Each cloud of rows lies close to a flat space through zero, with a little noise off it, and is much wider in some directions of that space than in others. After each cloud: how many dimensions does that space have?
In the rows, zero is written as 128.

[[ 90 154  72 222 172 154 125 139  84 114 155  80 162 124 169 108 175 149
   85 123 137 176 130]
 [136 105 175  95 120 118 121 119 158 174 126 132 155 129 141 158 110 131
  182 113 111 132 120]
 [100 122 106 191 168 134 126 131  99 112 127  79 173 132 144 123 157 121
  114 122 130 147 120]
 [142 132 136 103 113 127 127 126 139 136 128 148 104 121 120 125 116 131
  126 133 128 123 129]
 [115 146 112 103  98 131 141 135 129 103 139 164 100 158 128 136 125 140
  135 126 126  99 155]
 [ 88 176  47 186 137 160 135 152  71  65 144 121  88 136 136  80 174 152
   47 136 148 135 169]
 [148 123 130 114 118 117 135 124 139 111 123 140 118 133 103 138 113 106
  130 141 134 105 111]
 [140 133 145  93 108 132 119 129 138 152 129 152  96 107 127 113 116 147
  122 129 126 136 142]
 [142 145 131 124 117 138 123 126 142 162 151 144 113 109 149 125 124 152
  129 127 130 154 118]
 [139 121 129 141 136 121 132 119 139 130 135 118 149 134 130 147 123 115
  144 131 130 127  99]
 [140 111 145 101 118 110 137 120 144 114 112 139 134 148 105 152 110 100
  152 133 126  94 116]
 [ 76 146  90 165 138 147 131 147  90  99 134 113 134 151 150 113 164 151
  106 115 126 135 169]
 [131 114 171  63 100 124 119 128 150 166 116 157 113 124 127 133 109 146
  162 115 110 122 156]
 [177  86 187  55 110  91 130 109 166 133  87 150 119 127  73 151  81  80
  163 140 122  80 105]
 [114 127 139 112 117 127 130 128 137 142 134 138 137 145 145 146 126 141
  159 114 116 124 141]
 [115 127 136 133 130 135 121 129 130 156 138 122 145 124 155 132 134 149
  143 115 121 150 135]
 [150  85 178 119 146 103 126 109 159 158 111 104 189 130 121 169 105  94
  185 121 113 124  85]
 [109 165 105 119 102 154 123 144 114 136 148 156  75 116 150  97 143 177
   97 124 131 147 173]
 [141 104 158  89 114 107 134 121 148 126 109 142 134 144 106 152 107 105
  163 126 118  96 125]
 [104 134  97 151 136 131 137 138  98  78 121 118 127 149 117 118 146 118
  103 131 132 107 146]
 [101 129  77 232 192 135 136 130  86  83 133  57 194 141 141 131 167 101
  101 129 139 145  94]
 [132 126 124 131 133 124 129 128 125 115 122 123 127 128 115 125 128 115
  117 135 131 121 123]
 [151 132 149  72  89 122 133 122 162 145 135 172  98 133 122 145 101 134
  156 128 124 106 130]
 [ 87 173  56 176 136 157 131 152  71  71 140 122  83 128 134  71 172 155
   44 135 146 138 175]
 [132 111 129 170 164 121 126 120 125 125 125  86 176 126 130 139 133 102
  133 130 131 139  89]]
  5

[[127 125 122 109 124 125  77 147 108 151 133 113 123  86 118 120 137 137
   92 150 149 130 145]
 [126 115 113  98  88 130 120 156 126 101 140 178  66 146 119  94 117 114
   82 139 174 133 121]
 [119 152 120 106 163 100 144 142 125 157 142 153 139 117 119 148 175 138
  138 122 127 131 139]
 [106 137 171 156 152 168 175  88 170 134 115 180 131 168 131 143  87 110
  158  96 175 115 150]
 [123  99 153 127 122 126 151 136 155  95 148 161 100 161 128 114 117 136
  104 113 148 141 125]
 [117 130 149 151 120 157 136 114 136 105 124 142 117 146 129 129  93 120
  119 118 155 124 132]
 [142  97 131 106 130 130 129 127 162 170 112 140 119 132 127  99 135 120
  145 136 158 121 144]
 [137 112 155 106 170 101 142 140 134 100 137 113 144 175 155 123 120 151
  109 114 111 157 145]
 [115 117 154 143 123 133 138 127 144 111 151 149 115 129 120 135 126 137
  113 116 145 132 129]
 [128 122 141 127 120 131 106 136 127 129 131 101 123 101 121 118 128 135
  100 135 134 131 135]
 [137 107  98 127 112 111 133 160 132  95 126 120 107 160 131  92 122 131
  121 139 129 143 118]
 [117  99 158 154 177 118 177 125 168  93 143 164 144 215 148 132 102 147
  153  99 146 152 149]
 [122 125 123 144  99 136 122 135 129 113 133 120 107 111 116 120 127 124
  116 133 135 126 114]
 [147  87 123 117 113 103 137 139 150 132 140 122 122 132 130 109 153 139
  138 132 101 132 110]
 [111 141 103 131  98 148 125 156 126 102 115 147  75 137 113  93 102 106
   97 141 190 127 131]
 [123 119 119 105 156 100 118 142 117 128 159 167 136 155 135 143 142 149
  121 126 137 145 142]
 [127 139 122 127 130 127 133 124 115 120 127 138 131 140 131 138 125 125
  133 122 121 128 122]
 [148 116 127  93 126 104 122 136 120 128 133 117 126 128 136 119 147 135
  112 131  97 136 118]
 [138  88 156 103 128 114 143 143 165 123 139 132 102 144 131  95 136 135
  104 122 139 142 134]
 [160 130 108  88 102 111 115 115  79  94 128 129 135 155 157 137 115 120
  118 130  60 132  88]
 [110 138 137 168 102 141 136 128 119  76 145 127 112 128 120 140 111 132
  108 118 122 131 107]
 [143 134 123  93 137 110 141 126 118 125 126 135 132 151 143 131 137 125
  132 122  96 133 115]
 [136 119 112 140  89 141 109 112 124 146 125 129 125  97 118 133 129 117
  144 142 119 109 106]
 [113 165  84 119 101 136  76 176  80 109 115  93  93  88 108  97 122 117
   66 161 166 133 134]
 [110 121 113 127 161 120 124 140 126 130 153 191 133 168 129 144 125 142
  136 127 175 139 154]]
  9

[[141 145 134 136 111 128 119 123 104 148 139 132 108 135 143 115 119 143
  104 134 139 133 117]
 [129  97 134 104 143 159 123 137 147 126  90 124 139  86 128 154 123 132
  159 105 130 118 169]
 [137 173 120 156 123 118 141 105 145 120 175 135 133 160 106 132 135 116
  107 133 132 142  99]
 [134 142 117 138 149 133 134 111 161 107 176 109 155 173 133 118 126  88
  137 128 111 137 102]
 [125 102 134 123 118 123 106 155  88 158 110 122  99 139 152  99  81 169
   99 127 127 117 149]
 [100  89 129 108 149 171 130 153 160 102 101 121 144 107 129 134 136 106
  159 117 116 115 137]
 [ 94 117 119 141 128  94 140 152 124 119 122 137 122 148  96 122 126 139
  113 137 114 121 125]
 [108  85 120  98 149 155 120 150 136 115 115 109 148 137 139 120  99 132
  133 119 117 109 152]
 [122  78 130  69 145 191 114 138 136 116  81 115 155  80 150 147 119 137
  155 111 140 107 175]
 [138  98 150 124 119 137 107 155 103 167  77 133  91  84 147 129 102 166
  132 108 133 119 170]
 [128 130 125 130 133 134 127 126 134 125 143 121 133 144 136 117 124 117
  127 129 122 130 118]
 [ 95  84 126  94 137 146 130 154 130 110  80 131 142  96 116 143 134 141
  143 124 130 108 159]
 [101 124 132 149 124  98 147 148 141 120  97 153 115 101  80 154 156 131
  140 124 121 128 134]
 [157 178 115 133 125 133 135  81 140 118 187 125 154 158 124 137 136 112
  111 136 143 143 103]
 [118 124 124 130 129 115 132 133 130 123 122 132 131 128 110 136 126 136
  125 128 125 125 137]
 [139 166 118 139 140 146 140  92 165  95 189 115 160 164 137 120 161  65
  142 139 122 145  72]
 [114 127 118 129 147 112 144 118 150  95 144 115 155 145 128 118 167  73
  164 141 107 134  95]
 [132 150 122 142 130 107 141 109 138 116 155 126 140 148 122 125 152 100
  136 139 123 139 100]
 [135  73 143  91 147 211  95 155 131 139 100 100 125 107 195 104  88 124
  151 105 123 111 156]
 [143 108 119  80 147 189 113 112 141 116 135 103 170 128 158 133 103 126
  135 117 138 115 154]
 [141 167 126 161 123 109 135 112 137 132 172 132 122 164 116 122 125 119
  109 132 124 143 100]
 [112  83 131 100 160 191 122 146 167 100 107 108 154 108 151 128 132  92
  174 112 114 116 138]
 [120 123 126 141 136 115 127 135 130 123 146 114 126 160 140 100 123 107
  131 135 107 132 107]
 [125 136 128 152 137 113 139 129 152 119 139 129 129 139 111 132 138 107
  141 125 113 136 115]
 [144 171 116 130 127 136 140  87 143 105 180 124 156 152 128 131 155  96
  124 142 138 141  90]]
  7

[[136 146 162 109 148 150  87 112 158 152 113 103 129 163 131 118 111 149
  141 103 103 117 135]
 [138 121  97 158 102 167 121 139 127 104 174 129  85  92 134 116 139 143
  127 135 161  96 106]
 [132 115 144  93 127 133 134 142 134 164 116 136 139 151 127 135 152 122
   93 126 104 137 136]
 [119 105 147  85 195 109 100 158  87 173 194 146  77 130 193  97 122 139
   88 138 102 135 114]
 [161 125 113 150 146 173 112 136 150 128 131 119 127 113 136 116 147 116
  121 110 154  85 131]
 [163 111 155 119 134 162 120 113 143 120 162 120  82 149 109 111 146 116
  131 142 137  97 142]
 [114 154 115 106 105 129 133 136 119 104  87 122 175 123 117 149 120 116
  155 153 114 145 133]
 [146 134 145 158 137 163  93 149 130 173 203 172 100 140 142 111  87 119
   94 119 123 110 115]
 [ 92  69 217 187 160  83 167 154 102 161 156 155  86 109 115 173 138 129
   99 113 159 169  76]
 [130 166 145 201  89 219 114 146 184  80 152 115  80 143 109 159  73 105
  167  88 167  88  93]
 [132  95 122 110 128 113 132 108 137 145 152 111  89 139 121 108 153 160
  105 123 114 113 139]
 [106 156 100 143  96 121 129 111 136  77 111 110 116 119 140 128 109 150
  170 114 150 138 111]
 [151 171  62 172  83 184 111 115 158  75 130 116 136 108 118 116 103 120
  166 121 159  82 133]
 [179 101 175 103 145 213 106 160 192 219 139 141 100 186 145 121 182 112
   38  67 119  90 129]
 [121 115 127  68 144 108 125 145  69 144 142 127 168 108 103 131 133 125
  125 215  66 134 153]
 [123  75 152 109 174 107 132 156 118 202 192 153  69 151 162 112 140 135
   47 106 105 129 118]
 [137 117  56 138 129 113 131 119 119 131 153 122 141 103 116 104 122 136
  112 144 112  94 155]
 [101 130  64 200 118  57 177 122  63  50 156 164 131  51 136 131  96 100
  166 168 188 155 114]
 [127 146 144 116 139 132 129 133 116  97 105 124 144 128 135 139 123 102
  162 146 138 141 129]
 [114 104 145 148 114 137 159 133 159 120 105  97 116 133  91 166 144 127
  125 105 135 119 119]
 [109 128 121 159 117  63 166 112 103 109  92 164 155 102 147 137 139 124
  136 117 174 183 114]
 [165 174  98 109 142 195  83 157 154 158 117 148 169 147 175 106 112  98
  107 101 119  99 140]
 [146  80 139 141 158 159 118 138 155 157 177 113  47 126 152 108 166 155
   81  85 152  87 106]
 [144 138 193 139 181 141 113 141 146 162 122 156 127 167 157 133 110  86
  116  86 143 142 123]
 [154 145  77 119 121 173 112 122 156  97  95  93 137 110 145 110 158 138
  145 113 150  87 138]]
  11

[[132 119 114 126 141 130 134  87 109 113 123 122 133 107 116 108 131 122
  142 138 116 119 130]
 [166 139 122 129 142 111 119 143 135 136  86 161  99 154  94 115 134 119
  122 165  76  92 143]
 [160 139  91 115 126 121 119  99 133 133 108 131 118 122 126 106 134 135
  116 126 117 108 126]
 [128 114 145 133 116 136 126 159 124 131 111 136 124 135 124 126 126 124
  129 137 122  91 146]
 [105 112 175 158 135 108 132 126 100 115 160 134 109 131 133 164 135 161
  107 124 154 159 117]
 [ 99 128 112 135 139 164 143 118 135 111 116 121 153 131 123 150 130 133
  130 153 106 141 135]
 [139 126 123 135 139 149 138 123 129 124 120 133 136 134 126 138 139 133
  127 127 113 119 142]
 [104 128 142 124 125 139 128 171 145 138 116 136 148 141 114 123 114  97
  154 155 104 122 141]
 [160 132  69 127 137 168 138  84 129 110  91 117 135 118 123 137 151 167
   98 136 107  92 147]
 [186 134  76 104 134 138 129 110 130 139  99 114 140 108 103  82 131 112
  133 128 112  73 157]
 [152 135 133 117 139 121 120 153 121 155 117 145 141 144 119 123 127 120
  134 127 105 112 147]
 [134 121 125 136 116 143 131 118 130 113 116 128 120 126 143 137 137 139
  117 119 132 115 130]
 [118 126 147 124 136 123 129 184 131 143 135 117 137 131  85 110 105 103
  144 164 125 111 149]
 [185 119 127 139 179 132 149 131 118 128 104 145 114 141  60 108 145 113
  133 174  79  83 163]
 [107 112 156 127 111 165 145 163 154 139 151 118 158 130 162 140 130  86
  165  80 155 147 128]
 [113 134 142 125 130 108 119 129 130 132 143 140 126 135 139 138 126 122
  136 120 129 162 112]
 [120 142  67 105  94 168 129 104 159 117 113  95 151 104 159 112 125 127
  130 112 143 120 122]
 [129 121 157 137 141 115 139 147 128 129 152 128 117 129 110 127 128 111
  141 128 139 142 124]
 [130 130 132 140 138  96 117 112 112 114 119 139  94 132 104 126 127 151
  105 165 115 127 120]
 [166 136  85 100 128 150 141 104 159 146 133 108 149 108 134  93 133  85
  157  86 139 125 127]
 [114 154  22  73  91 157 106  80 150 137  75  94 185  87 145  68 102 113
  145 143 102  87 136]
 [133 118 119 147 159 188 164 119 138 108 104 136 149 143 114 165 151 131
  129 143  90 119 152]
 [128 112 167 153 175 141 158 155 110 127 155 127 142 138  82 148 133 121
  142 150 116 137 150]
 [146 139  70 118 122 127 120  68 136 110  96 124 119 114 136 111 141 144
  112 132 111 116 117]
 [117 123 131 127 121 143 141 150 148 123 142 109 130 120 121 120 120 104
  143 127 143 128 124]]
  9

[[ 93 203  96 116  92 209  69 113  92 178  69  88  98 127 134 179 124 111
  177 168 175 146 112]
 [133 131 129 200  99 104 126 101 117 182  70 132 167  93 118 153 129 126
  165 142 184  79 125]
 [129 194 147  85 196  80  95 127  66  93 168 216  60 107 191  68 183 189
   20 147 125 209  74]
 [116 188 175 146 149 135 148 143 162 134 115 139 140  66 124 157  91 144
  102 147 160 163  95]
 [101 117 138 151 138  73 183 140 151 166 110 184 147 136 134 161 134 163
   82 105 180  91  56]
 [142 112  73 135 138 183 127 101 213 102 126  97 112 119 162  80  86 109
  183 129 134  92 171]
 [186 197 162 148 136  74  58 121 112 156  67 121  36 146 171 102 191 176
  127 135 152  99 106]
 [158 128  34 173 113 185 136  73 170 143  80 134 116 146 153  96 184 129
  169 131 182  63 173]
 [178  88 122 115  85 169 106 136 163 129 123  98 130  48 153 119 103  92
  169 108 132 121 132]
 [134  99 199 160 113 104 175 165 131  94 138 113 192  88  96 139 108 143
   99  77  98 131 103]
 [172 133 118  90 114 122 109 125 119 132 138 141 112  97 151 135 164 129
  109 102 118 117  99]
 [ 68 105  57 134 146 131  94 100  63 135 120 168 155 144 155  77 101 128
  145 172 152 120 125]
 [163 117 147 131 118 171 149 143 189 122 130 123 122  77 127 131 103 100
  145 133 144 167 158]
 [140 129 162 119 108 131 139 187  76 115  74 144 118 169 131 127 159 172
   94  81 126 121  59]
 [129 104 135 141 138 113 175 144  79 113 117 183 178 144 101 113 102 142
  109 136 122 106 121]
 [117 170 139 168  99 132 139 118  60 144 117 169  96  84 149 124 169 180
   76 128 152 133 108]
 [ 62 131 105  88 163 146 100 149  71 194 145 138  96 154 121 106 112 165
   95 197 140 122 111]
 [101 107 116 149 134 143 137 118 132 158 149 112 179  90 104 129 140 134
  113 140 140 121 139]
 [ 99 105  73 131 101 145 144 154  79 100  87 129 163 105  82  92  76 140
  179 145  92 105 142]
 [129 111 127 147 147 178 131 122 149 104 141 100 217  84 106 110 103 104
  142 143 124 144 151]
 [113  84 125 172  69  72 104 133  63 101  84 101 121 145 124  92  96 136
  198 102  84  77 142]
 [ 97 106  72 122 129 191 164 136 219 140 119  97 140 141 118 139 152 127
  134 102 155 127 129]
 [136 138  82 122  70 135 149 121 241  96 100  78  69 129 161 170 133 112
  188  33 120 106 116]
 [116 172 242 201  89 157 215 209 168  90  62  93 145  92  82 181  92 169
  115  72 136 168  88]
 [135 164 118 179 108  96 126 124 144 116  60 127  83 133 121 113 183 155
  160 120 143 141 147]]
  15

[[142 116 110 139 119 135 140 128 130 127 132 127 122 141 130 122 112 118
  129 126 122 110 161]
 [127 137 147 106 131 138 133 141 100 148  90 121 129 117 117 141 157 145
  134 106 138 180  97]
 [117 151 132 131 106 173 129 116 145 149 107 141 151 133 130 133 117 129
  109 144 109 102 126]
 [ 93 103 106 165 115 100 134 145 164 159 127  86 116 136  94 153 122 115
  134 116 121 145 122]
 [151 113 130 103 119 101 118 115 144 110 143 126 127 116 135 122 132 127
  148 131 144 145 118]
 [135  94 104 151 118 105 134 147 144 124 142  97 131 139 125 117 121 143
  101 156 131 119 134]
 [138 144 138 142 126 153 125 120 133 134 113 151 134 132 125 142 111 141
  115 139 123 115 114]
 [122 148 147 142 123 154 137 144 124 157 117 144 142 136 143 134 120 145
  117 108 142 134 116]
 [123 159 130 119 124 140 136 124 108 107 119 139 140 133 131 100 140 120
  128 141 124 111 128]
 [163 128 143 100 146 179 110 127 134 139 104 157 133 138 129 146 135 139
  120 136 143 144 139]
 [143 148 104 118 100  93 158 130  95  93 146 118 142 115 128  56 154  69
  156 146  95 108 140]
 [126 121 113 149 114 121 124 116 158 133 134 129 132 127 121 131 111 128
  101 146 109  92 132]
 [122 144 120 125 118 116 143 143 108 129 132 127 125 119 138 120 138 118
  144 111 115 132 147]
 [114 117 125 159 136  88 132 124 113 116 129 144 112 128  80 127 123 101
  129 142 113 141 112]
 [ 91 114 138 134 108 136 132 132 134 138 148 115 156 129 144 118 114 145
   99 150 137 129 106]
 [150 158 125 110 106 142 141 130 130 133 105 142 134 118 137 124 142 129
  132 112 128 130 126]
 [113 121 115 149 118 116 140 135 124 114 142 119 129 138 130 119 112 135
  118 146 126 117 135]
 [118 112 107 140 129  83 128 123 136 101 139 118 109 130 109 127 127 123
  125 134 129 123 137]
 [155 112 116 140 128 154 129 123 141 142 113 151 117 142 124 148 107 139
  102 123 128 108 162]
 [127 111 128 134 121  79 140 146  89 130 137 114 130 115 123  98 143 121
  125 124 114 145 127]
 [138 132 112 153 128 144 161 131 107 135 140 156 114 115 126 127 114  92
  124 110 110 118 135]
 [132 117 114 146  81 125 149 123 149 151 125 101 137 130 143 127 101 143
  124 114 118 105 132]
 [112 128 112 148  97 125 148 119 127 143  95 124 127 132  95 129 125 120
  111 123 105 118 128]
 [130 138 139 114 121 153 147 129 105 143 119 156 122 110 130 141 130 117
  140 100 132 163 117]
 [159 143 133 100 125 163 128 111 139 113 115 133 137 139 140 113 135 122
  145 128 149 116 127]]
  15

[[135  82 101 125 126 130 146 143  88 145 123 110 121 111  86 101 147 124
  118 158  75 102 129]
 [116 151 113 130 123 128 139 116 134 117 129 126 139 130 137 135 111 120
  136 120 149 126 118]
 [117 138 150 141 135 114 125 153 133 124 111 153 105 152 126 145 134 152
  113 109 101 156 139]
 [162 139 175 114 116 144 114  96 150 130 141 120 150  98 161 127 111 118
  150 139 193 122 126]
 [158 110 108 131 114 112 142 147 143 134 109 176 114 111  92 128 128 143
   84 131 108 136 147]
 [134 122 111 122 129 135 124 110 133 128 145 117 138 121 133 121 127 112
  136 133 147 115 125]
 [147 116 162 126 123 128 119 136 131 137 123 143 117 117 128 127 135 142
  120 136 124 137 140]
 [124 154 171 134 131 127 119 131 133 121 118 135 121 137 148 145 120 144
  133 113 135 148 130]
 [153 180 205 135 120 116 104 130 194 114 113 194 120 129 170 167 101 160
  109  92 185 179 146]
 [132 166 169 123 122 138 117  98 153 117 140 116 149 121 172 137 104 118
  157 117 194 130 119]
 [140 178 164 138 113 111 142 145 161 116  95 182 117 132 131 158 100 159
  100 103 139 164 143]
 [104  74  67 132 138 121 150 158  73 139 123 105 109 140  71 103 160 127
  110 148  35 102 127]
 [157  98 120 111 126 142 114  98 134 135 155 110 146  97 138 105 136 100
  142 153 167 101 124]
 [141 173 175 139 118 113 126 142 173 115 104 188 115 136 144 162 104 161
  100  97 148 173 146]
 [116 163 185 136 128 125 121 140 129 123 111 135 122 148 151 148 121 150
  137 111 127 153 128]
 [121 131 112 133 132 118 133 137 128 126 122 138 119 139 117 134 131 133
  114 121 109 135 132]
 [135 125 118 127 127 126 128 124 138 128 132 136 127 126 128 131 126 127
  120 127 136 129 128]
 [122 199 183 143 115 109 133 145 172 109  92 188 117 147 149 173  93 168
  108  84 149 178 142]
 [133 104 111 117 133 141 112 106 123 134 155  95 143 118 137 112 138 101
  153 144 152 105 118]
 [185 155 196 127 112 116 105 119 197 125 121 195 127 103 161 152 104 153
  105 114 197 163 153]
 [152 173 174 140 113 104 129 151 188 115  94 212 108 135 136 167 100 172
   84  94 150 180 152]
 [103 109  68 131 132 127 156 142  88 130 122 103 128 136  91 114 137 116
  123 139  76 104 117]
 [106 203 147 149 125  98 137 154 180 101  95 198 108 169 142 183  97 168
   92  69 141 186 141]
 [155 125 153 122 121 133 115 116 148 134 136 138 133 110 142 129 125 128
  130 133 162 129 134]
 [166  89 117 117 124 133 117 114 143 142 145 137 134  98 123 109 139 115
  123 151 146 112 136]]
  5
